The rows of each matrix lie in a flat space through zero, up to rounding. After each matrix: how many dimensions does the smallest such space have?

[[ 13   0  18  21 -12  -1 -25   3  -7 -36  12  10   4 -10  13  11   3   2
   -4 -13   4]
 [  0  12  12   7   9   1 -22  -6 -12 -19  -6   4 -14 -16   2 -20  -7  -6
  -13   0   3]
 [ 18  12   8   2  -5   7 -13   7 -15 -18   4  14  -9 -11  29  -2   4  -3
  -13  -2   3]
 [ 21   7   2  -6 -14   3 -10  14 -11  -9   5  12  -3  -8  37  13   5  -4
   -6  -8  -2]
 [-12   9  -5 -14  16   0   0  -6  -3  14 -16  -6 -15  -6  -7 -21 -10  -8
   -7   9  -2]
 [ -1   1   7   3   0  -6 -16  -2  -2  -8  -4   0   0  -8  -2  -6  -7  -5
   -2  -8  -4]
 [-25 -22 -13 -10   0 -16  11  -5  23  25 -10 -23  14   9 -34  20  -9   1
   24  -7  -6]
 [  3  -6   7  14  -6  -2  -5  -1   3 -14   9   2   9   2  -4   8   3   5
    4  -6   2]
 [ -7 -12 -15 -11  -3  -2  23   3  13  24   0  -9   9  14  -9  17   4   4
   13   3  -2]
 [-36 -19 -18  -9  14  -8  25 -14  24  29 -12 -28   4  14 -48  11  -7   5
   21   9   2]
 [ 12  -6   4   5 -16  -4 -10   9   0 -12   8   4   9  -3  15  22   4   1
    5 -14  -2]
 [ 10   4  14  12  -6   0 -23   2  -9 -28   4   8  -3 -13  14   4   0  -1
   -6  -9   3]
 [  4 -14  -9  -3 -15   0  14   9   9   4   9  -3   9   9   9  39  10   8
   13  -5   3]
 [-10 -16 -11  -8  -6  -8   9   2  14  14  -3 -13   9   6 -10  28  -1   2
   17  -7  -2]
 [ 13   2  29  37  -7  -2 -34  -4  -9 -48  15  14   9 -10  -1 -11   1   3
   -8 -13   2]
 [ 11 -20  -2  13 -21  -6  20   8  17  11  22   4  39  28 -11  16  12  12
   18  -9  -9]
 [  3  -7   4   5 -10  -7  -9   3   4  -7   4   0  10  -1   1  12  -1   0
    6 -12  -4]
 [  2  -6  -3  -4  -8  -5   1   5   4   5   1  -1   8   2   3  12   0   0
    6  -7  -4]
 [ -4 -13 -13  -6  -7  -2  24   4  13  21   5  -6  13  17  -8  18   6   6
   14   1  -2]
 [-13   0  -2  -8   9  -8  -7  -6   3   9 -14  -9  -5  -7 -13  -9 -12  -7
    1  -2  -5]
 [  4   3   3  -2  -2  -4  -6   2  -2   2  -2   3   3  -2   2  -9  -4  -4
   -2  -5  -6]]
	5

[[ 28  -1 -12  -8  -3   2   5  -8  13  -4  -8 -14  12   0  16  22   3  19
  -10 -21 -22]
 [ -1   5   2  13   2   8  26  33  18  -1 -17  21  12  18 -15 -11   1 -11
    8  13   7]
 [-12   2  22   1   3 -15   7  -2  10   3   5 -11   0  19  25 -20   6  -1
  -36  21   8]
 [ -8  13   1  10 -15  -9  -4 -11  20  24  11 -27  12   0  30 -23 -17   6
   25   0   5]
 [ -3   2   3 -15   6  -5   3 -20   4   1  -2  14  12 -15 -12  -5  -1  19
   -4 -18  -7]
 [  2   8 -15  -9  -5 -15  18  -9  -8  12  11 -27 -28 -11  24 -24  -9  18
   -5 -27   4]
 [  5  26   7  -4   3  18   5   7  14   7  -7 -14 -11  11 -12 -11 -15  16
    8 -15  22]
 [ -8  33  -2 -11 -20  -9   7  50   7  14 -10  -9 -12   6   2  16  -5  -1
   19   8  13]
 [ 13  18  10  20   4  -8  14   7  19   2  -8   4  -8  -8  10  -5  -9   9
  -28  -4  -2]
 [ -4  -1   3  24   1  12   7  14   2  -9  -4   3  -1  -4   5   8   5  25
   -7  26 -14]
 [ -8 -17   5  11  -2  11  -7 -10  -8  -4   6  -7 -12  10  -5 -13  -7  11
    5  13  -7]
 [-14  21 -11 -27  14 -27 -14  -9   4   3  -7  -7  23 -25  18  -3   6  22
   -3  -7  26]
 [ 12  12   0  12  12 -28 -11 -12  -8  -1 -12  23  36   9 -16  -2   1   4
  -13  -3 -15]
 [  0  18  19   0 -15 -11  11   6  -8  -4  10 -25   9  18  -6 -22  21 -24
  -18   2  10]
 [ 16 -15  25  30 -12  24 -12   2  10   5  -5  18 -16  -6 -30  -5   7  -3
   11  10  -6]
 [ 22 -11 -20 -23  -5 -24 -11  16  -5   8 -13  -3  -2 -22  -5   8   6   9
    4  -3   2]
 [  3   1   6 -17  -1  -9 -15  -5  -9   5  -7   6   1  21   7   6  39 -11
   -5  -7  16]
 [ 19 -11  -1   6  19  18  16  -1   9  25  11  22   4 -24  -3   9 -11  10
  -10   7 -10]
 [-10   8 -36  25  -4  -5   8  19 -28  -7   5  -3 -13 -18  11   4  -5 -10
   29  -1   1]
 [-21  13  21   0 -18 -27 -15   8  -4  26  13  -7  -3   2  10  -3  -7   7
   -1  29  -7]
 [-22   7   8   5  -7   4  22  13  -2 -14  -7  26 -15  10  -6   2  16 -10
    1  -7  -4]]
	16

[[ 13  12   9   8   7  23  -9  -1  -5  -6   1 -12   7  19  -6  11 -11   5
   -5  -8   4]
 [ 12  19   0   0 -11  17  -1  -4 -13  -6  -4 -12  -1  20   0  13  -9  12
  -10 -10   8]
 [  9   0  23  24  29  20 -21   4   2  -2   3 -12   5  19 -12   5  -8  -9
    5   2  -5]
 [  8   0  24  28  27  15 -22   5  -1  -1  -1 -13  -3  23 -11   6  -5  -9
    5   5  -6]
 [  7 -11  29  27  48  24 -26   8  15  -1  12  -8  19   9 -17  -1 -10 -17
   10   3  -8]
 [ 23  17  20  15  24  46 -18   0  -1 -10   8 -21  22  28 -14  16 -22   4
   -7 -16   6]
 [ -9  -1 -21 -22 -26 -18  19  -4  -1   2  -2  11  -4 -18  10  -5   7   7
   -4  -1   4]
 [ -1  -4   4   5   8   0  -4   2   3   1   1   0   1  -1  -2  -2   1  -4
    3   3  -3]
 [ -5 -13   2  -1  15  -1  -1   3  14   2   9   7  13 -15  -3  -8   0  -8
    6   2  -3]
 [ -6  -6  -2  -1  -1 -10   2   1   2   3   0   5  -3  -7   2  -5   5  -3
    3   5  -3]
 [  1  -4   3  -1  12   8  -2   1   9   0   7   2  14  -6  -4  -2  -4  -3
    2  -3   0]
 [-12 -12 -12 -13  -8 -21  11   0   7   5   2  14  -1 -23   6 -11   9  -3
    4   5  -2]
 [  7  -1   5  -3  19  22  -4   1  13  -3  14  -1  28  -5  -8   0 -12  -1
   -1 -10   3]
 [ 19  20  19  23   9  28 -18  -1 -15  -7  -6 -23  -5  39  -8  18 -12   6
   -6  -6   3]
 [ -6   0 -12 -11 -17 -14  10  -2  -3   2  -4   6  -8  -8   7  -3   6   4
   -2   1   1]
 [ 11  13   5   6  -1  16  -5  -2  -8  -5  -2 -11   0  18  -3  10  -8   6
   -6  -6   4]
 [-11  -9  -8  -5 -10 -22   7   1   0   5  -4   9 -12 -12   6  -8  11  -3
    4   8  -4]
 [  5  12  -9  -9 -17   4   7  -4  -8  -3  -3  -3  -1   6   4   6  -3  11
   -8  -7   7]
 [ -5 -10   5   5  10  -7  -4   3   6   3   2   4  -1  -6  -2  -6   4  -8
    7   7  -5]
 [ -8 -10   2   5   3 -16  -1   3   2   5  -3   5 -10  -6   1  -6   8  -7
    7  10  -6]
 [  4   8  -5  -6  -8   6   4  -3  -3  -3   0  -2   3   3   1   4  -4   7
   -5  -6   5]]
	3

[[ 18   6 -41 -16   8   4 -18   7  10  11 -22  -9  13  19   0  -7   3  -2
  -12  -2   3]
 [  6 -14  -2   2  16   5  -4  -4   4  -1   6  26 -17 -10 -31  31  24  -6
  -17  24  -4]
 [-41  -2  13   4  19   8  24   4   6  -9 -17   3   9 -18  18  -3   8  23
   -2   7  20]
 [-16   2   4 -11 -11  12  -7   5   4   0   7   3  -2   0  -3  -7  -4  10
  -18  11  17]
 [  8  16  19 -11 -22  -6  15  -2 -23 -11  21  -4 -14  -6 -20  -5 -27   0
   -4   5  12]
 [  4   5   8  12  -6  -9  13   4  -6  -1  10  -4 -21 -12  11  -2  -9  -5
   13 -19  -4]
 [-18  -4  24  -7  15  13  45  -5   1 -17 -36 -17  -9   3  22 -20  29   1
   -1 -16  16]
 [  7  -4   4   5  -2   4  -5  13  -7   2  24  10 -13 -19 -24   4 -26  -5
  -25   4   3]
 [ 10   4   6   4 -23  -6   1  -7  -5   1  31  12  -9   9 -22  11   2   9
   -3  -3 -10]
 [ 11  -1  -9   0 -11  -1 -17   2   1   3  21  16  -4   3  -8   8  -6  -9
   -1   7  -6]
 [-22   6 -17   7  21  10 -36  24  31  21 -21   2   8   0  30   5  20  -7
    5  -1   9]
 [ -9  26   3   3  -4  -4 -17  10  12  16   2  15   5  -1  14   0  -2  -2
   -7  -8 -11]
 [ 13 -17   9  -2 -14 -21  -9 -13  -9  -4   8   5 -26 -33 -33  14  -7  -5
   18   5  -9]
 [ 19 -10 -18   0  -6 -12   3 -19   9   3   0  -1 -33  -1  -6  26  28  -8
   19 -15  -6]
 [  0 -31  18  -3 -20  11  22 -24 -22  -8  30  14 -33  -6  -3   6  13   5
    6   2  -3]
 [ -7  31  -3  -7  -5  -2 -20   4  11   8   5   0  14  26   6 -14 -12  10
   -7  11   0]
 [  3  24   8  -4 -27  -9  29 -26   2  -6  20  -2  -7  28  13 -12  -8  12
   -4 -23 -10]
 [ -2  -6  23  10   0  -5   1  -5   9  -9  -7  -2  -5  -8   5  10  12 -18
    2   3 -11]
 [-12 -17  -2 -18  -4  13  -1 -25  -3  -1   5  -7  18  19   6  -7  -4   2
   20  -4  19]
 [ -2  24   7  11   5 -19 -16   4  -3   7  -1  -8   5 -15   2  11 -23   3
   -4  24 -12]
 [  3  -4  20  17  12  -4  16   3 -10  -6   9 -11  -9  -6  -3   0 -10 -11
   19 -12   5]]
	16

[[ -8   3 -23   5  15 -13   1   9   1   6  15  -1 -18 -13  -7 -12   3 -17
   -5  23   9]
 [  3   2   2   0   2  10  -2   5 -16  -4  34   0  -8   3  -9  -2  20 -16
  -31  -3   6]
 [-23   2  -5 -11  22   0  25  -2  -4   2  25  11  -3   1  23  -1  -2  -2
  -11   4  17]
 [  5   0 -11  13  -3  12   1 -17 -12   2   8 -29 -13  -3   7  11 -17  14
   -8  -5   6]
 [ 15   2  22  -3 -14 -18   6  -3  14  11  11  -6   5   1   3  39 -23  20
   -5  -4 -16]
 [-13  10   0  12 -18  14  -2  -8 -11 -17 -23  -2  14  -5  11  16  20   9
   22 -11  -5]
 [  1  -2  25   1   6  -2   5 -28   8  -7  -4  11  13   8  18  15  14   9
    2 -15  -7]
 [  9   5  -2 -17  -3  -8 -28   8  -5   5 -21   2   1   1  -5 -19  -3 -11
   14  -8  -7]
 [  1 -16  -4 -12  14 -11   8  -5  19 -11   2  17   8 -10   2 -17  -8  -3
   -8 -13  -8]
 [  6  -4   2   2  11 -17  -7   5 -11 -11   9   7 -22  -8  -3 -20   6  10
  -20   9  16]
 [ 15  34  25   8  11 -23  -4 -21   2   9   2  14   7   0 -10   3  18  14
   -2  13   1]
 [ -1   0  11 -29  -6  -2  11   2  17   7  14  28  -7  12  15  -9 -13   5
    4 -30   4]
 [-18  -8  -3 -13   5  14  13   1   8 -22   7  -7 -12   9  20  -4  21  -4
  -30   6  -2]
 [-13   3   1  -3   1  -5   8   1 -10  -8   0  12   9 -16  11  -2  -9   4
   14   1 -15]
 [ -7  -9  23   7   3  11  18  -5   2  -3 -10  15  20  11  23  -2   1  11
  -17  -9  23]
 [-12  -2  -1  11  39  16  15 -19 -17 -20   3  -9  -4  -2  -2 -16 -10  19
  -24  19 -15]
 [  3  20  -2 -17 -23  20  14  -3  -8   6  18 -13  21  -9   1 -10  -6  -9
   15   0 -22]
 [-17 -16  -2  14  20   9   9 -11  -3  10  14   5  -4   4  11  19  -9 -13
    3   0  -6]
 [ -5 -31 -11  -8  -5  22   2  14  -8 -20  -2   4 -30  14 -17 -24  15   3
   31   0   2]
 [ 23  -3   4  -5  -4 -11 -15  -8 -13   9  13 -30   6   1  -9  19   0   0
    0   0   1]
 [  9   6  17   6 -16  -5  -7  -7  -8  16   1   4  -2 -15  23 -15 -22  -6
    2   1 -12]]
	16
